The same things were measured in two ways. Each way mixes the same 11 hidden numbers, adds some noise and spreads widely along 5 directions of its own, which tell nothing about the thing.
In the rows, 128 means zero.
Some things both ways: the first way, then the second way.
[ 61 138  95  86 113 137 141  73 110 150 177 108 155 131  86  96 113 137
 123  83 117]
[192 115 142 129 132  69 136 140 139 137 139  80 134 130  81 171  78 132
 107 138 119 126 171 106  87]

[155 141 119 155 142 148 121 154 135 118 160 126 139 125 118 111  98 121
 148  85  69]
[170 124  98 115 120 144 153 116 152 163 186  91 101 124 104 128 138 110
 129 205  68 157  96 105 136]

[ 86 125 113 146  95 111 132 119 155 116 174 152 166 118 105  55 114  80
 145 153 121]
[103 151 131 149 159 142 105 119 114 152 161 108 123 127 146 154 178 153
 132 112 154 128 149 116  88]

[150 129 124 151 144 100 142 143 169 145 150  87 126 169 142 137 150 151
 129 116  97]
[127 140 156 102 105 157 160 148 108 153 153 150 104 144 152 104 142 140
 149 160 127 102 119 144 109]

[129 138 161 117 101 154 156 134 115 145 108 165  81  59 137 132 160  93
 105 194 167]
[144  98 130 168 115 134  93 143 136 129 140 120 145 154 130 116 128 130
 114 116  62 110 132 169 179]

[ 68  83  91 128 143 124  99  93 122 143  92 162 138 146 127 109 138 102
 102 171 198]
[142 110 149  83  81 173  90 157  92 157 122 153 127 147 149  60 128 160
 181 123 115 154  83 167  89]

[131  99 133 120 111 127 151 149 132 116 178 101 111 134 134 101 153  98
 120 146 110]
[ 85 151  82 110 144 111 126 137 101 138 117 109 124 121 148  91 137 146
 137  83 231 101 149 125  91]

[115 146 153  87 134  74  90  78 112 126 145 137 173 142 115  79 110 146
 113 124 192]
[120 116 122 114 101 178 181 113 129  84 143 120 163 130 155  55 121  95
 132 164 132 130  97 151 161]

[ 65 110  94 154 134 147 113 111  85 132 113 158 105 100 125 112 152  82
  96 156 151]
[111 133  92 117 137  75 129 135 131 146 107  97 190 109 142 101 125 137
 146  85 200 153 137 121  98]

[123 133 119 145 131 101 116 124  87 113 186 127 142 128 126 138 122 120
 162 104 101]
[148 139 122 142 143 109 155  80 107  79 179 103 184 103  87 189 133  90
 105 118  91 138 177 116 105]

[182 149 140 177 171 133 107 180 109 140 109 121  95 109 177 161 136 126
 152  84 116]
[126 113  76 140 111 125 115 134 168 149  89  96 162 132 171  88 150 163
 149  87 194 154 115  97 101]

[166 135 139  97 108 141 123 116  98 111 153  70 115 128 142 131 132 144
 128  76  93]
[158 118 120 132 135 103 153 129 139 144 135  99 129 115 131 104  85 138
 120 117 167 120 138 119 112]

[119 126 122 134 150 151 162 140 153 162 140 135 105 114 116 104 141 120
  89 140 141]
[ 58 134 136 115 144 133 153 146 105 114 111 139 121 143 115 106 154 128
 135 155 163  86 118 148 161]

[150 133 157 128 120 155 103 139  92  99 169 119 103 111 127 127 123  99
 128  82  84]
[ 93 147 106 103 124 128 143 102 124  94 142 134 126 111  99 143 151 104
 125 159 138 128 132 129 136]

[152 100  84 113 136 111 138 126 102 118 159  65 143 148 140 137 127 137
 157 115 102]
[114 117 105 110 148 125 172 127 114 141 132 113 163  89 121  76 111 140
 145 114 179 138 108 118 114]

[152 116 140 174 152 137 135 172 136 117 153 145  94 136 165 116 129 112
 122 113  88]
[159 148 103 140 156 133  76 115 102 170 183 117  88 108 142 137 114 151
 122 101 124 124 142 139 103]

[111 115 122 144 124 135 132 144 111 118 147 151 132 113 134  96 116 122
 129 135 129]
[119 140  86 137 176 120 117 106  97 122 149 125 119  91 107 153 121 137
 118  99 151 112 145 119 132]

[100 126  87 116 105 142 128 101 110 136 111 148 147 111 124 101 132 123
 128 158 146]
[113 112 133 131 148 137 160 131 115 126 128 118 145 125  91 126 132 135
 132 143 116 119 118 119 133]

[122 127  97 127 167 136  92 118  84 140 124 148 131 151 152 141 119 133
 147  82 123]
[112 129 156  91 121 166 131 103  93  69 126 164 128 111  53 174 134 125
 136 169  87 134 119 128 108]

[ 87 133 111 136 126  92 152 128 162 160 138 140 152 137 110 120 147 118
 138 185 131]
[ 48 145 162 133 145 132 134 129 105 109 125 168 136 126 103 163 177 140
 127 133 131  91 147 154 141]

[130 141 135 104 122 108 146 140 132 143 154 102 141 137 130 102 150 151
 124 140 124]
[128 133  83  98 123 118 159 139 122 109 110 122 107 126 123 122 116 128
 129 145 178  94 136 104 129]

[ 97 124 110 116  83 112 194  91 134 141 162 125  92 103 137  92 184  74
  98 204 132]
[111 157 150 115 123 125 194  93  90  43 149 156 138 133  98 190 136  85
 106 150 123  72 186 128 130]

[148 148 136 110 136  85 111 105 134 126 144 122 173 135 121  99  95 143
 148 113 148]
[112 113 128 149 130 160 167 104 145 114 143 107 157 128 140  85 139 119
 125 144 131 132 106 131 155]

[150 136 129 120 104  92 133 116 128 120 131 118 135 119 153 117 141 103
 154 163 128]
[160 127 123 136 103 149 130 101 135 104 139 128 133 137 141 147 134 129
 129 118 114 130 142 115 106]

[ 94 126 144 137 135 107  95 120 160 141 115 162 189 126  79 117  88 155
 131 145 193]
[163 103 103 167 112  91  96 123 142 152 112  87 143 182 140 115 132 138
 133  66 122 129 142 122 111]

[145 155 108 100  85 136 142 124 108 136 104 122 133  89 135 112 169 115
 140 191 122]
[120 101  94 105 104 151 178 163 155 140 105 107 143 144 123  89 149 132
 149 191 124 128  88 100 152]

[130 116 118 137 184 178 118 132 121 160 119 115  80 142 142 150 127 128
  95  51 115]
[134 126 158 106 118 107  93 139 119 137  99 141  97 138 104 133 101 158
 138 123 155 123 131 143  92]

[147 103 119 150 150 152 113 145 122 133 128  89 115 111 116 142 129 126
 117 101 157]
[173 106 144 128 118 116 114 137 115 145 127 111 142 151 153 107 122 149
 155  93 137 148 124 130 102]

Other things, the second way, with their names:
(178): [175 127 114 109 100 122 145  90  92  96 149 100 125 153  66 142  95  96
 117 125  90 115 159 119  70]
(202): [163 122 172 158 156  94 114 129 122 134 147 132 146 126 138 175 118 138
 128 114 106 134 147 134 141]
(249): [ 96 123 134 138  92 126 163  99 159 119 118 118 149 151 114 116 169 129
 124 107 153 119 144 121  99]
(347): [ 72 151 121 152 177 115 120 109  82 121 148 142 170 100 119 159 164 140
 128  72 149 107 160 139 121]
(331): [ 71 128 167 152 141  66 128 136 126 126  71 143 180 158 129 138 145 147
 142  73 185 103 155 144 121]
(326): [185 115 131 128 146 148  70 137 114 143 143 127 104 108  99 173  92 161
 131 148  75 148 118 121 112]
(314): [115 135 133 100 131 134 165 130  88  88 117 153 161 116 116 151 134 130
 147 130 149 112 141 113 104]
(286): [118 112 132  89 101 142 161 143 130 135 114 118 130 126 100  76 114 135
 145 168 147 136  96 132 108]
(174): [168 128 161  95  96 161 148 112 109 109 137 154  96 136 110 143 108 138
 140 154 109 122 127 120  83]
(408): [165 121 135 171 128 110 121 129 164 187 155  84 108 164 140 117 109 140
 111 130 105 110 135 133 124]
(68): [139 127 151 153 145 133 123 112 112 130 184 128 164  95 145 129 134 133
 118  90 115 134 150 158 128]
(2): [164 114 110 145 106  79 108 124 136 164 136 130 136 150 102 155 135 135
 130  91  74 126 142 131 125]
(378): [152 139 117  65  61 103 133 139 147 113  96 158  77 138  96 145  96 126
 130 178 136 110 135 125 106]
(302): [138 113 101 143  86 112 131 101 179 115 101 110 122 157 107 131 132 127
 114 124 133 125 135 111 124]
(38): [169 102 166 122  93 118 124 140 125 163 134 143 150 156 135 114 133 140
 160 117  75 151 105 149 118]
(321): [189 119 172 116 127 148 136 126  96 109 168 162 148 107 131 159  97 121
 140 157  54 143 118 145 144]
(122): [104 123 113 142 126 126 113 135 123 114 104 119 126 168 129 136 157 136
 133 116 140  98 140 128 135]
(226): [122 115 172 133 131 127 113 120 106  73 114 155 167 131  88 176 130 120
 129 131  83 129 140 150 147]
(70): [107 109 112 153 123 104 123 167 144 170 106  94 191 165 177  66 151 140
 154 105 150 133 111 146 147]
(150): [174 127  97  80  84 160  94 150  97 172 171 166  96 136 152 103 144 129
 175 160  50 150  77 154 146]
(19): [187 109 143 149 133 138 164 106 133  99 166 101 154 102 124 129  75 118
 102 133 112 130 147 123 126]
(370): [ 88 140 123 104 145  90 106 132  92 131 105 168 128 113  83 157 133 146
 144 106 143 115 136 142 123]
(88): [154 123 122 159 137  87  80 141 122 157 113 124 170 122 190 117 114 173
 143  26 186 131 157 136  94]
(343): [ 52 141 122 145 175 113 134 122 113 120  87 104 133 139 138  99 142 153
 132  83 252  97 144 123 103]
(95): [ 96  98 143 167 124 131 119 146 130 169 133 134 172 142 126  77 144 151
 129  92  87 110 114 181 162]
(351): [  9 136 120 112 150 119 158 161 101 144 109 121 158 142  97  79 186 129
 143 144 170  92 117 160 146]
(179): [ 34 131 141 127 160 146 111 135 125 131  97 136 129 111 107 109 165 170
 139 126 191 126 112 141 124]
(210): [ 98 137 202 135 157 153 118 105  73  86 157 204 167  84 112 190 155 143
 138 106  84 131 142 164 138]
(234): [141 109 110 178 109 150 159  94 166 155 175 101 137 129 128 103 150 138
 100  94  99 111 141 127 127]
(228): [134 106 148 124 103 178 162 125 144 117 164 120 142 125 107 106 136 114
 123 194  62 137  99 146 156]
(133): [ 94 130 155 119 142 127 111 140  89 130 114 140 150 125 103 130 130 151
 144 110 140 120 134 149  97]
(31): [207 114 143 102 107 134 134 114 113 104 144 122 120 129  97 150  82 120
 133 156  87 146 128 113  97]
(333): [ 85 147 144  84 122  87 136 167  94 160 119 130 139 147 123 102 144 129
 160 136 169 115 131 154  98]

Some of these things the first way, each followed by its name:
[101 141 108 104 138  98 141  78 104 147 165 115 144 132 136  91 108 143
 129  83 152] -> (19)
[144 130 104 114 113 141 185  83 126 145 130 101  81  88 130 161 138  92
 122 150 105] -> (331)
[154 140 124 144 117 142 131 138 112 129 108 101 104  83 126 138 161 111
 113 158 129] -> (202)
[ 56 113 111 128 124  74 157  78 136 148 160 126 158 118 109 104 101 123
 135 141 176] -> (88)
[124 106  66 136 169 108 153 140 134 169 100 133 116 156 152 141 179 104
 126 205 136] -> (133)
[182 152 165 115  94 137 118 161 125 123 102 135 115  94 141 133 178 114
 126 196 133] -> (122)
[ 46 111 119 178 143 141 129 112 149 152 137 171 149 115  83 156  72 150
 134  92 143] -> (2)
[ 61  90 109 178 144 114 143 138 159 141 134 176 146 123  98 108 112 109
 113 185 163] -> (150)
[152 131 136 105 130 128 108 125 135 125 136 115 143 138 126  87 124 130
 115 115 140] -> (343)
[123 154 132 127 120 109 140 108 182 147 112 150 151 139 120  96 122 134
 116 158 120] -> (408)
[117 117 119 154 106 104 123 139 109 109 138 150 140 117 137 128 145 112
 147 183 123] -> (347)
[ 89  88  89 116 115 140 121  94 122 130 109 170 124 147 137  99 155  92
 101 191 158] -> (178)
[107 110 119 128  94 125 127 110 155 129 135 104 140 123 115 128 129  90
 150 140 128] -> (249)
[141 146 118  87 130 103 133  94  89 140 134 119 140 111 123 152 129 124
 151 149 140] -> (226)
[122 127 110 107 120 166 106  80  70 117 130 129 106 111 143 113 118 116
 112  73 130] -> (31)
[158 139 148  77 106 135 134 120 116 130 132  70  91 146 148 160 173 117
 122 122  62] -> (378)
